The same things were measured in two ways. Each way mixes the same 9 hidden numbers, adds some noise and spreads widely along 5 directions of its own, which tell nothing about the thing.
Some things both ways: the first way, then the second way.
[-54   7  32  17  15 -17   0 -65  15  37  10 -19 -11  -5 -19  -2   8   1
   0   8]
[  5 -15  32 -13 -25 -37  17 -41 -22  59  66 -41   4 -25  59  20 -30  43
  41 -40 -37  -3  -5  67  24 -24]

[-28  10   8 -36  12  17 -11  -3  15  22   5   2  26 -24 -24 -17  12   6
   7  30]
[  1  21 -27   5   8   1   2 -11   6   1  20 -16  14  14 -10 -14   2 -18
  -2  18  24 -21  14   1 -13  16]

[-20  17  30  19 -24  18  -2 -39  43  39 -15   2   3 -16 -23  13 -11  21
  -5  11]
[-16 -29 -18 -10  -9   2  26 -49 -48 -13  46 -44 -10   7  29   6 -12  11
  -7 -39 -27  11  11   6  -9 -27]

[-46  53  26  10  -9 -43 -14   1  21  24  10 -26   2  25   6  18 -25   5
  54  14]
[-10  24 -24   8 -12  13  -3  20  -5   2   5  -5  35  25 -18  40  -4   0
 -22  26  47 -13  38  36 -16 -20]

[  7  -3 -14  -2 -16 -25  27 -25 -17  13  10  27 -79 -16   6   6  23  17
 -10 -30]
[-17  30 -18  23 -14  22  -6  -9   5  12  -6   7  18  30  -7  28 -12  10
 -34 -19   4 -14  15  -1 -25 -29]

[ 10   2  -5 -32  13  21 -16  51   1 -25 -16   1  41  -1  -5   1 -25 -29
  24  10]
[  7  62 -24  19 -20  26 -20  18  27  21  -3  16  20  28 -28  -9  12   0
   0  17  53 -20  12  14  -1  17]

[ 36 -28 -53 -35   1   6 -33  29  -7 -25 -11   8  -1  15   4 -34  -7  19
  23 -10]
[ -1  17  20  12  -3  14 -24   8  -1  18   1  -2  10  38  -3  46  10  11
  -3   8  10 -25   5  32 -15 -25]

[ 25 -53  24 -16  24  68   9 -19  40  -7  10  -5  26  -5 -11  -7  26  -2
 -29 -47]
[ 20  -1 -37 -12  -7   7 -14 -47   0  12  41  -4   9   2  26  29 -28  17
  15 -34  24 -16   2   1  -5 -22]

[ 10 -31  12 -54  37   8 -13  44  33 -30  -3  -5  31  11  35  10 -30 -17
  15 -37]
[ 16  12  -1  12   8  10 -11 -13  27   4 -13  18  -2  11 -12 -21   4 -20
  -3  21   9   7  11 -14 -11  -4]

[ 29  -3  -9  -5   5   3  -1  17  12  -8   0   7  14  13   8 -14  21  14
  12  10]
[-13  16 -10  15  18   7 -10 -13 -39 -32  -2  -7   4  -4 -20  16 -10 -28
 -25  -1  20 -17  31 -14   0 -21]

[ 54 -28 -16   1   4  48 -14   6   2 -18 -34 -18  44 -23  -2 -44  -7  -1
 -23  27]
[-13  -9 -13 -17   5  -2   3 -17 -15  14  27 -16  -8   4  17 -21  -1  22
  15 -12  -8  -2   1  22  12 -18]

[-16  41  23   5 -28 -15 -13  13  42  -1 -23 -18  21  -6  26  26 -73   4
  14  -3]
[ -8  24 -18   6  16  31 -26  13  22 -11 -27  26  13  40 -28  -7  14  -1
  -8  29  28   4  14   4 -14 -21]

[ 38  24 -45  -5 -12 -22 -11  14 -35  -5  -4  22 -28  -5  16 -28  13  27
   8  23]
[-23  25   9  16  25  16 -20   8 -37 -36 -23   2  -4  14 -31 -17  23 -29
 -21  22  12 -21  26 -17   2  -9]

[-14  51  18  29 -21  11   1 -34  16  51  -8   6  19 -13 -30   5  19  38
  15  70]
[-18  23  -3  -1  18   3 -23  24 -43 -15  22 -20   1   5 -22  32   5  -8
  -7  -2  41 -30  11  37  23 -19]

[-37  12  -3 -11   7 -17  -2 -38 -12  48  12   9 -39 -19  -7  -6  27  26
   2  14]
[-32  42   7  15  54  -3 -22  33 -22 -33   2 -11   9  -3 -46  35  -9 -20
  -6 -15  52 -18  -8  48  31 -27]

[ 12  16 -21  17   9 -23   2 -13 -34  -7  -6  17   7 -16  -9 -15  15   6
   6  51]
[ 20 -30   3 -13   5 -28  12 -14  -6  -6  28 -18 -21 -13  18 -16  14 -35
  -7   7   5  -1   9  -2  10   5]

[-56  29  -4 -25 -18 -59  -2  47   1 -17   5 -24   9  29   5  -7 -24 -25
  53  -1]
[  4  16  22  12  19 -19  -9   1  -4  19  19 -20   8  -6  -8  20 -10 -18
   2  13   8 -26   7  30   4  -6]

[ -4 -10 -20   1 -33   5 -22  63   0 -45 -35 -27  25  35  21 -14 -49 -38
  -8 -58]
[  6  -2   6   6  34  12 -21 -14  -3  -5  -3   3  -9   8  -9  28 -10   2
  34  -2  38 -19  -6  15   4 -24]

[-53  26 -24 -14 -44 -54 -24  14   3  19  -1 -20 -61  38  12 -15 -22   4
  40 -41]
[-20  16  13  21   0  15   5 -35 -52  -1  11 -32  17  15  -7   1 -11   3
   4  16 -24  -9  38   7 -20 -14]

[ 13   5  -7  -1  -1  17 -27   7  16 -15 -14  -2  37   3  -5 -10 -29   0
   8   3]
[  3 -13 -17  -3  -1   5  11 -28 -22 -30  13 -15   3  12   7  -6   8 -19
  -7   8  13   7  26 -10 -15  -5]

[ -6  -4 -10   9  -1  -3  -3 -38  -9  53  -9   8 -41 -20 -11 -23  43  32
 -10  32]
[ -6  -1 -24   6 -16  13  20 -18  -8  27  11 -17   9  17  -5 -30  -5   3
 -11  44 -10  -2  43  -3 -28   2]

[ -3  21  11   6  -2  45  -4  23  -7  16  -2  14  27   1 -11  18  26   1
   2   4]
[-11   9 -53   8 -14  24  18  14 -30 -34   2 -13  10  24 -21  24  11 -18
 -29  14  78 -28  40  -3 -15   2]

[ -4  22  23   6   5 -41   9  28  20  -7 -14 -22  39  10  11   0 -13 -10
  34  41]
[ 10  23   9   8  12  -9 -21   3  13  34   5   6   4 -13 -18  -8 -14 -15
  -6  27   5 -12  18  14  11 -10]

[-50  18  26   8  -7 -51   1  24   8   9 -17 -39 -21  22  21   9 -29 -39
  24 -14]
[  1 -37 -40  -1 -40  -4  61 -43  15  38  35 -27   7  12  39  15 -33  23
 -17 -18  -9  18  21  14 -35 -21]

[-30 -18   9  -4 -24  29  39  -8   2  -3   6  24  18  -5 -47  31  26   2
 -10 -34]
[-11  37  24  19  13  -7 -20   3 -34   9  21 -25  13  -2 -16  32 -10  -9
  -1  -2  11 -37  12  32  12 -11]

[-23  19  32  12  -7  -4  26 -11  10  26   7   0 -15  -6  -6  29  13  -1
   8  -4]
[-27  49 -46  18  20  22  -6  17 -22 -40 -12   1  27   3 -60 -14 -11 -36
 -39  30  52   2  49  -6  -1  -6]

Other things, the second way, with their names:
(959): [-27  50  -5   6  22   9 -26  12 -15   8  -2  11  11 -11 -26 -14 -18  19
  21  -8  30  -9   7  38  42 -24]
(263): [-23  18  17   6 -24   1   7   0   5  35  24 -20   5  35  25  11  13  41
   2 -37 -23  -7 -21  54  -1 -17]
(366): [ -4  23  24  16 -10 -10  -3   1   4  44  -7  10  -1 -11  11  -6  -8  16
  16  -3   8 -29   7  26  22 -11]
(63): [-12  39 -20  21 -18  31  -6   4 -11  12  -6   1  19  26 -27  -4  -1   3
 -15  29  20 -11  39   5 -16  -5]
(599): [-29  36  24  27 -34  -4  20  -2 -14  46   6 -12  23   1  15  23 -24  43
   4 -31  -7  -9  15  60  13 -30]
(735): [-16  23  11  -1  20   2 -30  27  -8  -2  -7   4   7  21 -15   0  24  -7
 -14  25   9 -27  12  20   6 -16]
(457): [ 33 -30 -20 -24  -9 -12  -7  -8   3  14  36 -14  -8  15  28  19  22 -15
  -3  22  30 -38  12   1 -12   6]
(375): [ 15  37  -6   1  -3   5 -35   8  44  23  10  20  14  24  -4  10   6   2
  -8  -6  19  -4 -12  22   1 -11]
(204): [-18  51  11  28  33   6 -26  40  15   2 -33  26  31   0 -45  49 -26  -2
  -3  15  65 -13  16  54  17 -43]
(139): [  8  29  12  25  -5  10  -8   0 -13  11 -10   0   3   6 -22  -5   6 -17
   7  33  29 -27  28   2  -1   9]
(562): [ 19  33  -9  -2  15   0 -35  33  49  45   7  20   1  12 -17  11   5   8
  22  19  60 -36 -17  43  19   1]
(402): [ -4   5  25  20 -47   8  17 -47 -11  25   1 -10  20  30  38  -7   6  18
 -15  -5 -63   6  31  -6 -39 -16]
(857): [  6  11 -18  12 -18   8  13 -16   1   8  15  -7  16  12  15  46 -16  19
  21 -26  58 -21   4  32  -3 -15]
(376): [ -6 -12   9  -6  -6 -23  22 -27 -35  -3  46 -45 -12  -8  14 -33   8 -25
 -22  -9 -47  14  14   2   3   5]
(559): [ 11 -38 -51 -14 -21 -15  42 -29 -16 -23  32 -23  -3  -6  33   3   2 -23
 -22 -14  39  -9  28 -17 -11   5]
(772): [-54  56  35  40 -10  14   5  25 -22  15 -26   1  33  15 -24  29 -19  33
 -16 -12  -7   9  24  66  10 -50]
(125): [ 18  32 -20   1  -8   6 -21 -21   8  15  19   5  25   3   3  -4  -9   2
  19   6  31 -16  17   8   3   3]
(569): [  8  37  -3  -4 -32  14 -24 -13  -2  39  23   0  20  22   7 -32  12  21
  17  23 -12  -7  25  20   1   8]
(714): [-24  44  19  14 -36   8 -10  23 -17  36  10  -2  30  16  11  61 -10  50
   3 -29  25 -21  12  79  18 -42]
(266): [ -3  14   4   5  34   7 -34  -5  12  15  -2  10  -3  16  -1  32  -5  10
  13 -16  26 -46 -19  11   2 -26]
(771): [  4   6 -29  -5  -5  10 -12   2 -22 -11  22 -13   4  20  -4  27  12 -11
 -11   6  48 -37  20   4  -5  -2]
(388): [ 21  14 -48   2 -36  22   1  -4  26   8  12   9   5  33   4   7  15  -7
 -20  -2  51 -15  12 -12 -20  11]
(503): [-16 -34  10  -2 -29 -18  38 -15 -49   0  36 -45 -15   9  48  43  10  13
 -14 -46  -2 -29   4  27  -2 -19]
(121): [-15  37 -21  20   0  10   2  19  20  25 -16  10  31  17 -21  16 -13   9
  -9  24  45 -27  25  28 -11 -12]
(88): [  8  14 -22   6   8   4  -9 -32  -1 -19   2  10  -4  -7   3 -19  -4 -20
  -3 -22  22 -12   6 -31   7  -2]
(888): [ 27  -1  -4  -2  -6 -12  -7  -9 -13 -11  10   0  -4 -11   2 -10  15 -43
  -8  27  33 -20  32 -18   7  15]
(4): [-19  21  22   1   2  -4 -13  12 -36  18  31 -32   8  11 -11   6   5   7
   0  17 -15 -10  18  50  10 -15]
(110): [  9  11 -28 -10  31  -4 -22 -12  -7  -6  31 -10   9 -13 -18  10 -24 -19
   7   9  39 -10  13  13  12 -13]
(157): [ 25   3  -5  -1  14  -5 -23 -21  11  -4   6  11  11   1  12  26  -5 -13
  16   3  43 -29   7  -1  -1 -10]
(483): [ -2  28   6  18  -1  10  -5 -22   4  30  -4   7   5  -7 -10 -30 -21   7
  16   7  -9   6  18   6   6 -10]
(176): [-18 -13 -28 -12   2 -18  26 -55 -33  -5  43 -34  -1 -23  24 -48 -22  -8
 -19 -26 -46  15  23 -19   1  -9]
(845): [  9  -4 -47  -8 -20  -1  18 -18  22  -1  40 -18  23  23  17  40 -14  -1
 -28 -24  26  13   8  19 -27 -17]
(448): [-34  33  -1  18   6  16 -16 -22 -17   5   0  -1  15  18   2  15 -17  21
 -22 -38 -25 -17   4   3  -9 -40]
(9): [-24   4 -25   8 -55   7  48   7  -1  20  17 -22  26  37  24  30   2  39
 -19 -18  20   1  22  52 -23 -18]
(782): [ -4  53 -28  13 -20  29 -16  -5   6  32   9  -2  28  34 -22 -35   7   8
  -6  37   3 -19  31  -1 -22  17]
(560): [ 37 -28 -49 -26 -26 -11  11 -65  -8   3  45 -12  21 -13  40 -25 -17 -17
  -3  24  -2  10  54 -32 -22   5]
(472): [-23  43 -28  15 -42  23   5 -34 -41 -21  13  -8  39  15   7   1 -12  10
 -35 -31  -9  16  46  -4 -11 -21]
(707): [ -2  58  28  13 -21  10 -43  22 -27  12  12   7   7   4  -2  43   6  20
  17 -35  45 -36  -3  50  46 -19]
(537): [ 10  -7 -29  -9  43   6 -17  -2  -5 -34 -11  11 -11  -5 -23 -18   7 -34
  14  35  64 -17  18 -17   9   0]
(731): [ -4  46  25  26   0  -3 -19   4  -3  28  11  -8  15   2 -17  18 -12  -7
  -9  -1  -3 -18   8  28   5 -11]
(431): [ -3  16 -19  11  -3  12  -4  -4 -27 -13  22 -25  13  20 -18  32  -2 -19
 -23   9  30 -21  27   7 -17  -6]
(497): [  6  -8 -27   2  11  -3  19 -13  44  27   9  -3  -3  15   5 -16  -5   1
   4   6  18  -9  -7   5 -19   3]
(834): [ -9  17 -21   6 -19  -1   4  -4  30  38   5  12  12  14  20   7  -9  23
 -23 -25   3 -17   0  13  -7 -22]
(198): [-12  42  -2  17   3  -1 -21  10  33  38   5  13  33  14   1  67 -32  27
 -14 -37  24 -25 -12  50   0 -46]
(487): [ -7  21  22  -2   5 -21 -11   0 -23  -2  28 -15  14 -11  17  32  -4   8
  19 -32  24 -18  -4  54  35 -20]
(684): [ -7  20 -40  -5  -8  16  -6 -16 -16   2  22 -12  26  21  -1  -7  -1  10
   2  19  23 -20  32   6 -15  -1]
(85): [-12  17 -50  10 -60  16  41 -12  19  23  19 -18  40  50  24   5   6  25
 -32  -6  10  -4  27  16 -47   4]
(781): [ 18  -3 -75  -6 -13  14  21 -20  23 -13  15  -5  48  25  -8   7 -15 -20
 -20  53  55  18  59  -3 -51   3]
(279): [  5  10  25   7  32 -15 -24 -12 -12 -10   9   3 -12 -25  -2  28 -18 -16
  12 -31  22 -14 -10  16  34 -30]
(866): [-27  32   2  23  20   8  -2 -16 -17  -4 -11   2   0  -9 -11 -13 -18   6
  13 -28  14 -17   0   6  19 -18]
(90): [ -8  43  29  11   5  -5 -27  -7 -39 -12  12  -7  24 -13  -9   5  -6 -10
   8   0   2   0  26  30  26 -17]
(432): [-24  71  34  14   6  15 -50  11 -72  -9   4  -4  19 -10 -32 -10   2   6
  24  13  12 -21  35  36  48 -14]
(239): [ 10  14 -44  -3   0  12  -8  18  13   5   6   8  26  12 -20  35 -13  -2
  -1  34  81 -18  34  29  -6 -14]
(912): [-30  56   0  26  14   8 -11  -2 -41  15  15 -20  13 -14 -27  14 -31  13
  15 -21  29 -40  11  34  27 -13]
(250): [  8 -10  26 -21  -9 -18 -14 -21 -50   3  54 -37   1  -3  29  18   8   4
  17  -7 -18  -9  14  39  18 -17]
(343): [ -4  28 -40   7  11  35 -16 -13  -7 -24   9  -3  14  25 -31   8  -9  -5
   3   3  46   4  15   4 -11 -11]
(647): [  8  53  31   6  29  -3 -46  16 -14  -2   7   4   6 -17 -46 -35   5 -33
  15  43  11   8  20  26  37   4]
(879): [-63   0 -25  21 -35  23  53 -29 -39  18   1 -30  17  32  19   4 -22  48
 -44 -31 -47   3  37  11 -38 -43]
(173): [  5  44 -12  12 -48  19  -4   7  27  42  -9  21  33  25   0 -27  10  23
   4  33  16   1  35  22  -7   6]
(722): [  2 -25  38  14  -8  -8  17 -32 -42   0  12 -33 -19  13  25   9  19 -13
   0   1 -26 -25  14  -6 -17  -3]
(720): [-20  -5  16  14 -23  -3  25 -34 -16  37  16 -25  -8  11  25 -19  -7  20
 -16 -18 -62   0  11   2 -15 -19]
(649): [-12  22  21  10  35  -2 -20  17   6  39  -2  -3  -6   2 -25  -8  -5   6
  19  27   5 -30  -2  35  14 -13]
(618): [-14  35  -1   5 -10   0 -22  -9 -34  13  24  -9  20  -3  11  29 -14  21
   5 -30  16 -35  13  30  19 -24]
(823): [-16 -13  14   0  -4 -11  17  -7   4  35  33 -25 -22  11  26  32 -10  30
  -4 -57 -18  -4 -33  47   8 -35]
(962): [-19  42 -29   7 -25  17   1 -19 -17  -4  10  -3  33  15  -1 -31  -1  10
 -11  -3   0   8  34   2  -4  -3]
(46): [-15  26   0   8  14  -4 -13   2 -18 -11  12  -7  -1  -6 -17  -3  -3 -22
 -28 -15   3  -3   8   6  16 -16]
(270): [ 25  28  17   4  -4   0 -35  15  54  50   8  17  -6  27   1   3  20   2
   4   5   8 -21 -25  23   2   1]
(99): [ -7  10  -3   2   9   2  -5   0 -14 -11  19 -21  21  22 -13  18   3 -15
 -18  20   5   3  22  25 -17 -16]
(485): [  4  -4 -40  -9  -8   6  12 -22   0  25  42 -26   7  10   2   2 -20  12
   5   7  14   0  17  20 -12  -8]
(511): [-24  20 -11  18   2  12   6  -2 -16   1   9 -16   1  15 -15  15 -11   4
 -18 -20  12 -11   7  17  -3 -20]
(895): [-16  35 -30  24 -29   8  27 -29 -12   7  16 -17  29   4  10   9 -23  15
  -1 -35  30 -19  21  10  -8   0]
(928): [  0  26 -32  21 -15  16   2 -13  44  26  -9  20  28  28   4  35 -23  15
 -21 -17  29 -14   7   5 -30 -25]
(469): [-20  18  -6   6   3  10 -11 -10  16  22   2   3  16  33  10  20  -5  31
  -7 -20  -8 -13  -7  26 -16 -35]
(873): [ -4   3 -23  16 -14  10  12  -8   4 -14  -8   5  26  23   7  60 -12   0
 -24 -12  48 -12  24  12 -26 -32]
(496): [ -9  -2 -73   1 -18  23  26 -43   0   3  27 -18  23  24   5   4 -30  12
 -21  -9  16   3  32 -13 -40 -13]
(293): [-11  10  15   6   9  -3  -9  12 -18   4  23 -27   2  27   2  43  15   5
   3 -10  23 -40  -9  43   0 -12]
(957): [-29   2 -81  -5   4  19  19  30  10  -2  17 -12  29  35 -24  64 -23  14
 -44   2  77 -16  25  40 -26 -37]
(923): [ -4  18  13   2  15 -16 -12   6   5  37  34 -21  -2  -2  -1  15  -9   8
  13 -14   7 -26 -17  49  19 -10]
(874): [  1 -17 -23   8 -19  11  24 -23   8  13  10 -13   7  36  19  26   2   8
 -16  -3  11 -16  13   1 -40 -14]
(296): [  2  -6   3   8 -21  11   9 -41   2  12   1  -3   6  30  27 -10   7  10
  -5  -2 -31   4  16 -12 -32 -13]
(76): [  1  17   3   0 -20  -1  -4 -20 -20  -9   5   0  30   6  16 -15   7  -2
   3  18  -2   5  42   8  -2  -7]
(264): [ 31  -6 -21 -19  10  -2 -22 -28   1 -20  19   9   0  -5  15  -4   5 -16
  27   2  44  -9   7  -8  11   0]
(52): [ 14  42 -11   8 -36   9 -13  -7  29  43  22   6  39  19   5  13 -12  21
   3   7  13   3  20  39  -9  -7]
(122): [ 22  33 -44  -9  -5  18 -36  23  23  25  16  18   5  13 -21   6   4   1
   8  22  76 -33  10  15  14   6]
(338): [  6  10 -56   0 -18   2  15  26  17  -1  -1  10  25   7 -11  24  -3 -16
 -30  27  83 -17  41  13  -9  -4]
(142): [-23   6  11  11   9  15  -5  13 -30 -27 -19  -3   8  26 -15  24  16  -3
 -11  17  24  -6  25  23  -5 -30]
(360): [ 17  39  29  22 -16  11 -35   0 -14  25 -18  23   7  -5 -13   0   0  -8
   8  30  18 -25  35   1  15  -8]

Some of these things the first way, each followed by its name:
[ -1  10  10  -8  13   4 -18  -3  23  -8   5 -18  33   6  -6 -21 -12 -15
  16  12]	(125)
[ 20 -17 -38 -41   5  -1 -36  50  -6 -25 -13  -7   3  13  19 -40 -10  -8
  20  -5]	(874)
[ -8  11  24  25 -19  -1  18  14  -6  -8 -14 -35  -2   0  18  11 -25 -37
  -9 -34]	(959)
[-49  30  44  13 -10 -26  14 -26  33   0  19  -4  15  19 -10  50 -38  -5
  26 -37]	(90)
[ 20 -32 -26 -19  11  14  -5 -41  -8   2   3  32 -47 -27  -2 -11   9  29
 -28 -25]	(296)
[-41  16   2  -3 -15 -19   5  12 -17  36   9 -15 -48  13   1 -14  41 -17
   7 -11]	(912)
[ -8  30 -16  39 -56   4   7 -32 -16   5 -14  -3 -11 -15 -35 -17  -7  -3
 -15  10]	(684)
[ 28  -4  -3 -30  41   6 -10  47  -9 -37  25   1  48  28  18  -6  19  -9
  35  -3]	(888)
[ 43 -29 -58  18 -28  -7   5  11 -63  -6 -30 -16 -40  -2  -6 -62  33  -9
 -12  11]	(957)
[-27  46  33  11  19 -14   1  -2  -5  18  27  -5  13  -2  11   9  22  -9
  14  22]	(559)
[ -3  -9  52   6   8  37  40 -38  51  -6  23  18  14  -5 -23  68 -18  -4
  -2 -61]	(472)
[  2   1 -12  12   5  12 -12 -51 -13  37  12  31 -42 -15   1  11  18  49
 -19 -16]	(142)
[ 27   4   9 -31  20 -14  13  36   2 -29   6 -20  14 -11  34 -12  -5 -21
  18   8]	(834)
[ 20 -19 -17 -31  17  41 -12  15   3 -29 -17   9  51 -27 -33 -19 -15 -12
   6  25]	(85)
[-11  31  -8 -12 -26 -38  -5 -11  12   8  -3 -15 -34 -13  20 -17 -32  10
  11   0]	(469)
[  9 -41  -8 -21  45  28 -42 -24  20   7  -1 -24  30   7 -12 -43   3   4
  11  11]	(781)
[-32  23   6  12   3 -13  -5 -17 -18  24  -1   6 -18 -15  -6  17 -15  -3
   5   5]	(9)
[ -6 -37   3 -18  -1  55  -7  -9  23  16 -16   6 -17  -5 -12   9  -3  -1
 -23 -61]	(343)
[-22 -28  33 -15  18  43  28   8  13  -7   5  -1  37 -11  -4  31  12 -17
 -29 -41]	(121)
[ 21  -1 -23  -5   0   2 -18  20  -2   8 -28   7   1  -8  -6 -29   6   8
   8  39]	(511)
[-42  -5  23 -28  26  15   4  -6  -3  16  29   8 -19  -6  -5   7  28 -28
 -10 -42]	(895)
[ 32 -42 -28 -45  30  24  13  -7 -18 -17   2  41  -4 -43 -14  -7  19  13
 -16   2]	(270)
[ -4  36   4  10 -17  -9 -21  46  -5 -20 -12 -37  32  17  33 -14 -26 -24
   7  -5]	(537)
[ 18  46   1  43   4 -31  -8  22 -36 -17 -11 -15  35  11   4 -18   0 -24
  28  66]	(338)
[ 17   3   6 -20  12 -20  10  17  14  -7   1  -2   8  -1  10  -1   4   5
  32  21]	(46)
[-47  25  46  14  -5 -14  10  -9  42  11 -10 -10  41   4 -18  46 -46  -2
  35   9]	(647)
[-36  37  37 -19  39 -48 -16 -11  31  40  33 -14 -25  17  43   2  11  18
  35  13]	(279)
[-34  14  -4   8  -1  -3   1  -8 -27  28   9  31 -37   3  -5  17  31  10
  -5 -11]	(139)
[-32 -28  19 -10  32 -24  13 -15  -5  14  23  -8 -36  17  34  22  12  -4
  -1 -61]	(204)
[ 15 -26 -35  -2 -45  33  24  31 -22 -46 -30  12  13 -15 -41  -7 -15 -29
 -15 -28]	(782)
[  8  37   4  36 -16  -4   1 -40  -1  14   7   3   1 -11 -21 -16  20  15
   3  41]	(618)
[  3   3 -16  19 -14 -12   6 -69   0   4  -5  45 -27 -28 -26  12 -14  37
 -15   3]	(402)
[ 32  10 -36 -17   5   5 -42  -6  -1  -5 -41   6  32 -36 -24 -49 -34  19
  12  87]	(263)
[-33  36  21 -29  22 -37  -7 -22  30  43  11   3  -6 -16  -9  -4   5  29
  49  68]	(376)
[ 81 -14 -69  10 -12  22  -4 -16 -41 -31 -27  25  26 -34 -22 -51  16  38
 -12  61]	(735)
[-15  23  10 -29  10   3   5  -5  -3  25  43   3  -6  -4   4   1  41  26
  23  -1]	(457)
[-77  50  31   4 -30 -42  17  24   2   7 -15 -20   0 -18  13  22 -46 -37
  -2   2]	(497)
[ 37 -44 -20   7 -15  54  12  16  -8 -26 -35  17  22  -4 -21   4   5  -6
 -24 -23]	(63)
[-54  27  22  29  -5   3 -15 -29   1  28  -1   3  -8   0 -12  14  -8 -14
 -14  -8]	(857)
[-17  -4  26 -40  24   4  -3  31  53  -8  -2   0  58  14  -9  19 -14   2
  42  17]	(731)
[ 39 -21 -32  39 -10  19  10 -38 -29 -51  -6  17  23 -10 -34  -4 -22  -7
 -22 -20]	(76)
[-39  20 -24  10 -45 -17  16   2 -32  -6   3  42 -32   3 -16  31   1   4
 -12 -43]	(722)
[ 13  46 -21  18 -26  -9 -16  30 -23 -21 -16   8  39   6 -14 -16  -7  -3
  19  48]	(503)
